All rows are made from the same 11 directions, up to rounding. Whole rows:
In the rows, 128 means zero.
[[143 131 100  73 116 115 140 167 118 140 100 137 124 157 139 128 123 114
  114 123]
 [104 107 111 141 151 132 115 156  89 160 114 136 119  98 105 124 104 144
   99 125]
 [197  71 133  93 138 110  89 129  71 160  98 129 114 127 167 135 151 165
   72 117]
 [123 145 132 145 130  93 129 137 122 119 100 147 139 103 182 142 132 132
   97 142]
 [138 183 131 147  99  82 108  73 114  34  97 157 136 110  90 186 136 114
  109 148]
 [130 134 130 100 180 109  89 174  64 183 121 157 106 100 137 132 118 126
  160 132]
 [ 83 143 142 152 148 150  85 105 126 121 106 142 162 109  79 159 108 149
  152 120]
 [ 90 172 131 160 149 105 136 105 133  99 108 148 134 110 131 167 102 126
  127 136]
 [ 64 134  68 142 134  86 181 176 140 139  71 175 126 116 106 178 132 125
   78 182]
 [145 151 131 103 123 140 174  93 206  86 105 133  94 184 100 196 135 113
  151 188]
 [135 144 141  90 115 129 116 165 147 148 137 144 144 139 165 111 147 108
  176 137]
 [150 140 144 210 122 125 109  79  89  53 131  80 128  78  88 112 141 131
  100 122]
 [156  59 117  88 119 112  81 100  77 173 163 185  96 122  68 156 146 158
  103 128]]

Rows cut short, each followed by the rest of it:
[144 115 126  94 108 149 118 140 129 132 107 113 143 153 147 112] => [105 137 101  97]
[140  99 130 107 139 122 125 116 116 165 155 139 116 140 150 124] => [124 142 124 107]
[131 143  94  91  75 118 143 152 141 100 139 170  93 136  44 148] => [138  87 132 182]
[110 143 124 142 133 149  96 126 100 101  78 114 150 113  86 139] => [ 87 142 103 106]
[130 136 140 118 102 156  89 158 128 118 107 122 157 116 120 108] => [126 125 136 128]
[109 102 113  60 127 132 112 182 132 201 120 181 133 146 143 137] => [117 136 136 132]
[105 162 131 145 138 136 109  91 119  84  91 120 152 128  96 157] => [ 86 137 121  99]
[119  85 122  95 150 126 182  93 167 197 198 133 114 191 175 120] => [126 141 152  84]
[161 100 128 101 129 126 126 143 113 149  97 111 134 144 193 114] => [119 149  79 100]
[ 76 180 165 136 194 172 126 131 167 151 120 105 156 144 169 128] => [ 74 127 215 100]
[129 145 109 138 136  36 150 104 120 101  74 194 118 112 161 218] => [165 136  72 184]
[117 171 132 118 120  99 114  76 138  80 111 171 140 139  97 194] => [126 122 145 136]
[160  78 125 114 110 130 106  86 107 139 182 146  95 131  58 136] => [155 139 129 131]
[ 97 152 132 142 154 113 132 148 141 142 125 159 123 107 127 154] => [144 117 168 173]
[ 88 163 133 191 154 135 125  80 112  88 154 119 115  95  53 141] => [ 93 121 151 122]
[143  78 120 134 137 142 127 144 113 161 138 125  93 113  99 122] => [142 143 106 154]
[175 150 151 138 117 106 104  98 113  78 116 112 140 121 139 135] => [172 120 140 134]
[103 128 130 114 137 138  82 138 101 157 137 144 163 121  99 118] => [129 134 171  96]
[174 137 107  93  94  90 157  89 118  83 140 134  94 163 121 144] => [123 107  91 116]
[120 118  88 124 105 131 189 154 141 120 118 110 100 146 131 109] => [ 85 118  58 124]
[177 115 164  99 153 164  81 130 109 137  66  85 147 145 192 122] => [ 98 164 105  89]
[189 127 153  91  62 165  75 162 146  84  78 120 142 125 121 121] => [152 123 111 172]
[138 148 130 144 136 145 102 176  84 118 129 103 108  86  87  91] => [124 103 151 145]
[ 92 123 139 200 147 131 178  72 170 118 163  97 140 128 157 121] => [125 144 123 108]
[153 116 156 127 164 122  92 109 118 140 104 150 111 113 128 179] => [155 152 144 169]
[105 138 142 143 174 116 134 140 139 163 125 133 144 121 174 136] => [151 133 173 137]
[123  85 134 155 197 153 165 175 126 213 164  88  85 114 175  81] => [131 138 150 140]
[173 147 164 112 183 113 106 119 112 136 107 126 102 129 173 161] => [145 130 170 151]
[ 86 134 103  76 141 150 115 178 116 172  97 153 138 146 112 132] => [ 62 131 128 100]
[109 160 151 151 158 125 100  82 120 105 114 131 152 120 122 160] => [111 141 154 107]
[145 180 131  87 112 130 113 187 123 111 111 132 123 128 133 111] => [121  83 170 149]
[126 163 134 121 142 129 108 195 117 128  78 142 117  94 139 137] => [120 110 139 181]
[133 154 124 136 120  99 148 118 120 109 165 129 117 124 138 111] => [134 100 143 121]
[169 164 147  95 158 103 161 135 148 135 149 115 102 163 199 124] => [159  92 199 142]
[103 188 129 120  93 140  97 121 127  68  94 120 189 136 111 121] => [ 87 112 135  79]
[ 67 142 111 184 153 117 135 135 123 116  76 144 143  87 106 166] => [107 146  89 151]
[176 128 136  83  62 143 150  85 176  83 183 145  71 168  91 139] => [110 100 122 155]
[120  90 129 190 148 117 145  83 121 135 157 107 130 110 128 122] => [157 156 106 115]
[ 99 102 105 177 144 137 193 175 147 158 136  98 100 106 151  93] => [123 128  89 157]
[122 114 123 165 141 122 114 114 102 119 116 129 121  97  86 146] => [141 144 108 144]
[107 102 123 102 127 144 116 131 136 160 110 159 131 138 126 151] => [ 89 156  96 120]
[121 122 103  85 115 142 119 138 129 132  99 129 156 167  85 139] => [132 129 138 106]
[ 94 149 105  92 166  61 146  92 114 153 125 207 112 150 141 207] => [ 99 133 127 117]
[155 140  89 147 109  55 163 142  37 110 188 109  93  94 157  52] => [120  88  72  76]
[162 124 102 161  59 100 138  75  83  49 170  85 142 123  88  75] => [145 112  68  65]
[ 98 163 110 111 113 129 124 164 126 120 106 123 174 138 126 106] => [119 107 150  98]
[ 95 146 105 145  87 122 137 118 157  79  85 126 191 140 102 143] => [151 128 109 121]
[133 132 101 133 101  94 161  97 123  93 151 143 103 134  95 142] => [130 112  96 132]
[160 109 134  60 109  94 118  71 138 139 130 166 151 188 185 165] => [136 150 113  81]
[110 148 118 161 166 120 162 105 129 108 121 128  84 120  88 168] => [104 123 124 158]
[127 120 131 166  96 150 153 125 162  99 139  91 138 123 128  96] => [139 125 108 136]
[130 116 119 116 113 164 151 135 163 120 114 115 107 151  98 135] => [105 128 109 149]
[183 139 126 135 122 140 152 232 110 127 131  68  80  96 156  47] => [163  77 142 184]
[104 139 127 165 104 163 110 102 125  80 144 128 108  98  24 134] => [ 84 123 115 141]
[ 92 110 144 130 110 160 130  72 212 123 122 151 167 166 106 180] => [137 160 143 138]
[ 90 134 108 152 114  75 149 136 122 142 155 152 170 111 170 105] => [165 120 126 106]
[116 122 161 159 147 148  93 119 120 145 143 117 151  99 151 107] => [121 148 147 108]
[130 119 135 158 159 108 131 105 132 127 106 137 122 115 125 173] => [168 146 130 166]
[129 137 103 152 132 116 178 136 127 106 122  94 110 133 125 114] => [131 111 105 131]
[129 131 123 132 144 103 140 111  99 139 172 139  97 119 131 120] => [111 119 129 111]
[146 101 130 119 122 135 113 135 108 153 161 122 123 124 121  97] => [145 130 139 115]
[135  89 137 159 164 102 113  86  92 153 141 143 112 102 134 153] => [144 165 102 126]
[ 30 126  81 118 170 103 157 202 111 226 137 167 161 122 162 104] => [101 127 146  89]
[159 159 145 105 117 139 118 159 129 110 124 122 104 123 142 114] => [113 100 146 152]
[ 96 134 103 116 131 101 148 101 143 123  98 165 142 153 117 184] => [116 140 104 123]
